There are 5 ways to turn a row about zero (a turn may also mirror it). The second row of each pair is the first, turned, with some noise. The first 50 pairs use one turn. New pairs use 3 turns, one after the other, and a turn may come again.
Known pairs, each followed by its turns in order:
[  3  -1   3 -22  19   6  21  16   1]
[  4 -11 -20   8  -3 -17 -19  12 -11]
Q153

[ 4 -5 -3  7  5  2 -3  2 24]
[  8  14   1  10  -8   5  -5  12 -13]
Q372

[ 2  8 10  0 -1  9  5  3  0]
[-1  7 10 -4  4 -1  0 -9 -3]
Q372

[ -2  -3   0   2   2 -20  -9  -5   6]
[  0   2   1  -8   7   8 -15   6  13]
Q465

[-1 -8  0 18 -3 -4 -7  2 -7]
[ 4 -4 -8 12  6 10 10 -1  5]
Q372

[ -2  -3  17 -20   1   7  -2   0  -1]
[  6  -8 -11   1  -5  22  -4  -4   6]
Q28

[  3  -1 -13  24  -4 -12  -6   8  -2]
[-7 -1  0  6 -5 17 -7 17 18]
Q516

[-10  -2  -3  12   9 -14 -15  -1  -7]
[15  4  4  6  6 14 -2 10 13]
Q516

[-10  -1  -4   0   4  -6  -6  -3  -3]
[-3 -4  2 -9  2  2  2  7  5]
Q465

[10  4  0 23 -7 10 -9 -7  7]
[26  6 -1  8 11  6  3 -3 -5]
Q372

[  9 -14 -20  -5   7  24   1 -24   6]
[ -4   1   9 -19  12   3  15 -28 -18]
Q465

[  5   2  10   0  -9  -1 -13 -22   0]
[ 14  -5 -10  -3  -1  -2  22   3   7]
Q28

[ -3  -5   2 -12  16  13  -3  -1   0]
[  5  -3 -12   5   6   1  -2  20   0]
Q153

[  3 -17  20  16  24 -10 -15   2 -14]
[  0  31   2 -18  -7  -7   0  24   4]
Q153

[ -5   8   9  -4  15   3   7  -2 -15]
[ 17   7  -2   5  -1  10 -10  -5 -13]
Q28

[  3   0  12  -1 -20   4   2   2   1]
[-3  9  5 18 -4  6 -3  3 -8]
Q465

[ 17 -10   1   7 -20   8 -17  -9   3]
[  0  -6  -5   9  -3 -10  21  -3  23]
Q28

[  1  -5  -5  -2   1 -10  -1   0   4]
[-5  5 -3  2 -1 -6  8 -3 -4]
Q153

[ -7 -20   1   4   2   0 -18  -1  24]
[ -5   6  11 -17   9  -5 -27   3 -11]
Q465

[ -2  -7  -7  11  -3 -17   0   3   3]
[ 0 10  2 -2 12 -3 -5  6 13]
Q465

[ 1 15 18  1  2 -4 -3  7 17]
[  2  -5  -3 -22  11   5   0 -16   3]
Q28

[ -8  -2 -16   4  -7   2   9   1  20]
[  2   6 -17   4  -4  -4 -14   2 -17]
Q372

[  6  20  -6 -24  -7  -7 -11  -1  12]
[  1  -6  14  -2   2 -30 -11  13  -5]
Q372

[ -5  -1  -1   0  11  -5 -18   2   1]
[13  1  3  3  8 -1  7  2 14]
Q516

[ 11  -9   0  -6 -12  -1  -2   6   5]
[-11 -16  -8   1   0  -5   1  -2   3]
Q516

[ -1  24  14   1  -6 -11  -1   3  23]
[ -2  -5   2 -33   9   2  10 -15  -1]
Q28

[ -1   6  -5  -8   6 -10   6  -2   3]
[ 2 -3 14 -8  1 -3 -3 -1 -1]
Q516

[  1   9  -1 -19  -8  -3   3  -2   0]
[-5 -1  1 -4 -6 17 10 -2 -6]
Q28

[  0   3  -3  21  -5   2 -18   6  23]
[ 19   6  -1  24   2   0   6   5 -19]
Q372

[ -3   6   3   2   1   4   0   3 -10]
[ 0  1  4 -5  5  5 -9  2 -1]
Q153

[-13  -4  -1  -8   8   6   2   6  -5]
[-11  -7   2  -1 -14   4   1  -7  -2]
Q372

[ -5  -2   2   6 -13  10   2   1  -4]
[ 7 -1 10  3  3  8 -7 -5  7]
Q153

[-17  10  16   2   5   2  -2  -2  -4]
[ 17 -11  -6  -7   1   1  -7  -4 -13]
Q28

[  9 -15   1 -19  -6  15  23 -13  18]
[-23  -2  -2  -3  11 -25 -10 -13 -20]
Q516

[ -1   1  21 -21   1  19  24  14 -16]
[ 14  -7 -14   4   4  -7 -42   4   4]
Q153

[ -6 -12  -8  -3   1   0  -4   4  -5]
[-3 -4  2  8 10  5  5 -2  2]
Q516

[ 2 -3 -4 -1 -7  4 24 -4 -1]
[ -4  10 -13 -13   4   4 -13  -8   2]
Q372

[ 3 -3 -2 -1 19 -7  2 -1 -1]
[ -4   6  -2  -8 -10   2  12  10   4]
Q372

[-18 -24   3 -21  -7  -5   3   3  -3]
[  3 -20   5  15  23  -1   7  -4 -18]
Q516

[  2 -14   1   0   1  18  -4  -1  -2]
[  0  -1 -10  13  -9  -2  -7  -2  12]
Q28

[-15 -21  -1   2  21   3 -12   9 -10]
[ -1  -7 -13  21  12  -3 -23  10  -2]
Q28

[ -1 -17  24 -14  -3  -7   0   3  23]
[ 17  17 -26  10 -14  -2   3  -8   4]
Q153

[-3  2  4  0 -1  1  3  1  3]
[ 1 -3 -2  6  1 -1 -1  2 -3]
Q465

[-10  -8   7  11   5   9  -3  -2 -15]
[11  6  5 -9 -2 -3 13 15 -9]
Q465

[-3 -2 16 -1 -3  3 -1 10 -1]
[  1   3  -5   6 -10  -3  -4  12  -7]
Q465

[ -3  -2  -7 -13   1 -10   9 -10   0]
[ 0 -6 14 -9 11  1 -7 -6 -8]
Q516

[  4   2 -10  -8  -1   3  -2   5   2]
[ 3 -8 -2  3  8 -6  3  0 -4]
Q153

[  1   6   5   0 -12   5  -1   8   9]
[-5 -2  6 15 -5 -4 -9 -1 -3]
Q465

[ -6   0 -11   2  -6  19 -21  -3   3]
[ -6  13 -13  -2  11   2  19   1  11]
Q516

[ -1   0  -2  -1 -13   5   7  -2   3]
[  4  -7   4   6  -1   2  -4 -11   7]
Q153

New pairs. What belongs after each?
[ 19  -1  -3  -1   8  -1   0   8 -16]
[ -1  -1 -12   9  -4   0   2 -15  17]
Q516 Q372 Q516

[ -9   2   0   4 -24 -20  -6  -7 -16]
[ 14 -16  -8  12  -2  21 -12  10  13]
Q465 Q465 Q516

[  8  24  -9  -9  24  -6 -13   9 -24]
[-29 -10  -7  21  10 -11 -15  12 -19]
Q465 Q28 Q465

[  2  -6  -2 -13  -7  -1  -1  -5   0]
[ 0 -8 11 -2 -8  1 -6  2 -2]
Q153 Q153 Q28

[ -1 -24  14  -7  -8  -1  15  -8  15]
[  5 -11  12  25 -19  -7  -6  -5  -4]
Q516 Q372 Q153

[ -1   4  -1   1  -5 -24  -2  -3  -3]
[ 10  -3  15  -6 -13   0  -4  -5 -10]
Q28 Q28 Q465

[-6  6  1 -4 11 -1 -4  3 -2]
[-3 -3  9 -8 -3  1  2  8 -2]
Q153 Q465 Q28

[-2  0 12  4 -1 -4 -1 -6 -7]
[-1  2  6  1 -1  3 -1 10 10]
Q465 Q153 Q372

[-2 22  2  0  7 -2  0 -4 23]
[-11  10  -5   1 -12  18  10 -11 -11]
Q28 Q28 Q516

[-14   0  11   4   8 -13   6   2  -3]
[  2  12  -1  -7   0 -10   9  11  11]
Q28 Q516 Q28

[  1  -6  14 -24   1   5   6  -1   3]
[  3   0   8 -12   9  -2  -8   7 -23]
Q153 Q28 Q28

[  0 -19  -6  -9  -5   6  24  -1   1]
[  5  -7   4  21  -7 -10 -12   9  14]
Q516 Q372 Q153

[-4 13  7 -7 -8 -6  7 -8 10]
[  8   6  -7  17  -6  -8 -10  -1  -4]
Q465 Q153 Q465

[ 11 -15   0 -13   1  -1  18  -2  -5]
[-12  13  -1   7  -4   6 -13 -16   1]
Q372 Q153 Q516

[  3  -4  -2  -3  -6   4 -15  -4  -2]
[15  4  0  0  1 -4  1  5 -6]
Q516 Q516 Q516

[ 1  4 -7  0 -9 -1  5 -7  3]
[  3  -3   0   5  -3   1  -4 -12   4]
Q465 Q465 Q516

[  3  -3   0  -1  -8  24 -13   3 -16]
[ -4   5   9  -6  19  13 -12  -2 -18]
Q28 Q153 Q372

[ -3  -2   5   0 -14  -5  -5  -8   8]
[10  3  3 15 -6 -1  4 -2  6]
Q153 Q153 Q153

[-10  -3  -6   5   7   2   6   2 -21]
[  4 -17 -11   8   9   5   5   4   7]
Q465 Q153 Q372

[22 11  6  1 22  2 20  1  3]
[-18  -1   9  11  22  -8  11 -23  -3]
Q28 Q153 Q516

[ -3   1  -4 -11  -8  -8  -6 -24  -4]
[ 16   8  -4 -11  21   2  -9   4  -3]
Q372 Q516 Q465

[ -9 -13   2   6   5 -18  -4 -24   5]
[  0 -17  21   2 -14   6   2 -17   4]
Q516 Q153 Q516

[ -1   0   7 -11  -6 -10  -3  -4  -3]
[  5   3  -1   3   5 -12   7  -7   6]
Q372 Q153 Q372

[-4  7  6  0  4  8 -1  0 -1]
[ 2  3  0 -3  3 -9  4 -5 -6]
Q465 Q465 Q372

[-11   7   7   6   8   0  -3   2  -2]
[ -4   5 -10  -2   8   8  -5   4  -4]
Q153 Q28 Q516

[ -6 -24   2   9  24  -1  14   0  -3]
[-17   2  24  -9   0 -12 -17 -15   0]
Q516 Q153 Q372

[  5   9  -6   8  24 -13   4  -4   0]
[-22  10  -1 -13  13  -2  -9   5  -4]
Q28 Q372 Q372

[ -1 -15 -19   4  13   4   0  -6   0]
[-17   2   5 -13   8  -5  10 -10  -5]
Q465 Q465 Q465

[ 0  7 12  4 -8 -1 -9 18  5]
[ -1   2  -4 -16  18  -1  -2  -9   0]
Q153 Q516 Q516

[ 8 -4  1 -3 -6 -2 -9 -4  2]
[-3 -2 -1 -2 -8  7 -5  6  2]
Q153 Q516 Q465

[ 24  -1   3   7 -24  -5  -8  -3  11]
[-7  3 16 -1  7 -6 12 30 -7]
Q28 Q465 Q153

[10 -1 -1  3 -8  2 19 -3 -5]
[ 3  0 -2 11 -1 -4 -5 15 16]
Q516 Q372 Q28

[  6   5 -11  -2   9  -4  -4  -7  -2]
[-3 -9 -9  2  7  9  6 -4  7]
Q28 Q372 Q465

[ -1  -2  -4  -7 -23   2   1   1   4]
[  4  17 -13   3  -8 -10  -2   3   0]
Q465 Q465 Q465

[-10  22  -7  -8  -7  -1   3 -21   0]
[  1   1  11   2  21  13  -7 -21   0]
Q28 Q28 Q372

[ 12   0  -3  17   2  10   9 -15   0]
[ -8   1 -10   1   9  11   2  11  18]
Q516 Q372 Q372

[-15 -21   4   9   0 -11  10 -12  -7]
[  5  -5   4  -8 -10  21   8   7 -18]
Q28 Q28 Q372

[-22  -7   1   3   3   3   2 -14  -2]
[  1 -13  -1  -8  -4   9   6 -15  11]
Q516 Q516 Q153

[ -1  -4   3  -3 -20  16  -5  10   2]
[ -7 -17  -8  -7 -14   0  11  -1  -7]
Q153 Q28 Q153

[-21   3  -4   5 -15  -6  -3 -12  -4]
[ -6 -10 -16  -1 -11   5   8  -6  17]
Q465 Q153 Q516

[ -3  -4  -3  13   5  24   9   6 -10]
[  9  12  -6 -15 -17  14  -1  -2  -4]
Q28 Q153 Q28

[ 3 -9  4 -1  5 11  7 -1  0]
[ 4 10 -4 -7 -3  7  3 -1  8]
Q28 Q465 Q153

[-9  4  0  7 -4  3 -1  4 -4]
[ 0 -2  1 -9  0 -6 -1 -8 -6]
Q372 Q28 Q153

[  9  -6   0 -11   7 -11   0  23  22]
[ -1  19  14   6 -11   4  -7  -7 -22]
Q465 Q153 Q516

[-4 -2  2  4 10  2  1 -1  0]
[-3 -4 -9 -3  0  2  2  4 -6]
Q372 Q28 Q516

[ 11  -3  -3   5  -2 -12   6  12   0]
[  4  -1  -2   0   0   4 -20   4   4]
Q28 Q372 Q153

[-4  2  8  4  0  6 -7  4 11]
[  2  -6   6   6   1  -1  -3   0 -14]
Q28 Q28 Q153

[ -4  18  14   0  -9 -19   6 -15   8]
[ -9  -6 -20   9  11 -13 -15 -11   7]
Q153 Q28 Q372

[ -2   1   7  -4   4 -14  -6   4   0]
[ 6 10 -4 -4  9  0  4  5  4]
Q372 Q28 Q153

[10 -3  2  3  2 23 -3 -2 -2]
[-13   5   0   0   9  -4 -18  -9  -7]
Q516 Q28 Q153

[ -2  -2   1   8   5   4  -2   0 -14]
[  0   1   4   6   5 -13  -7  -2  -6]
Q372 Q28 Q372

[  0   1   4 -13  -5  24  15  10   7]
[  1  -2  18   9   1  15 -14 -17   2]
Q372 Q465 Q372

[ 9 -6  3 -6 -2  1  0 19 11]
[ -8   6 -11  -2  -8  -7 -16   5  -1]
Q516 Q28 Q465

[-12  -1  -3 -10   3 -24   0  -5  -5]
[ 10 -18  -6 -13   4   4 -17   2   1]
Q153 Q516 Q153

[  4   1  -1 -24   2 -17  -6   0   0]
[  9  13  11  -1 -16 -17  -9  -1   0]
Q372 Q516 Q153

[-4 -8  8 13 -1 14 10 -3 -1]
[ 2  6 18  6 -4 11 -4 -5 -9]
Q465 Q516 Q465

[  0  13   7  -2   3   0 -11  16  -9]
[ 10   1  -1  -7  -6 -19   3 -11   2]
Q372 Q465 Q465

[ -1  -2   0  10   3   2   0 -20   0]
[  4   6  -1 -10  15   4  -8   8  -7]
Q372 Q516 Q516

[ 6  4 -7  0 -3  1 -9 12 -1]
[10 10  4  8  2  7 -4 -1  6]
Q516 Q465 Q516

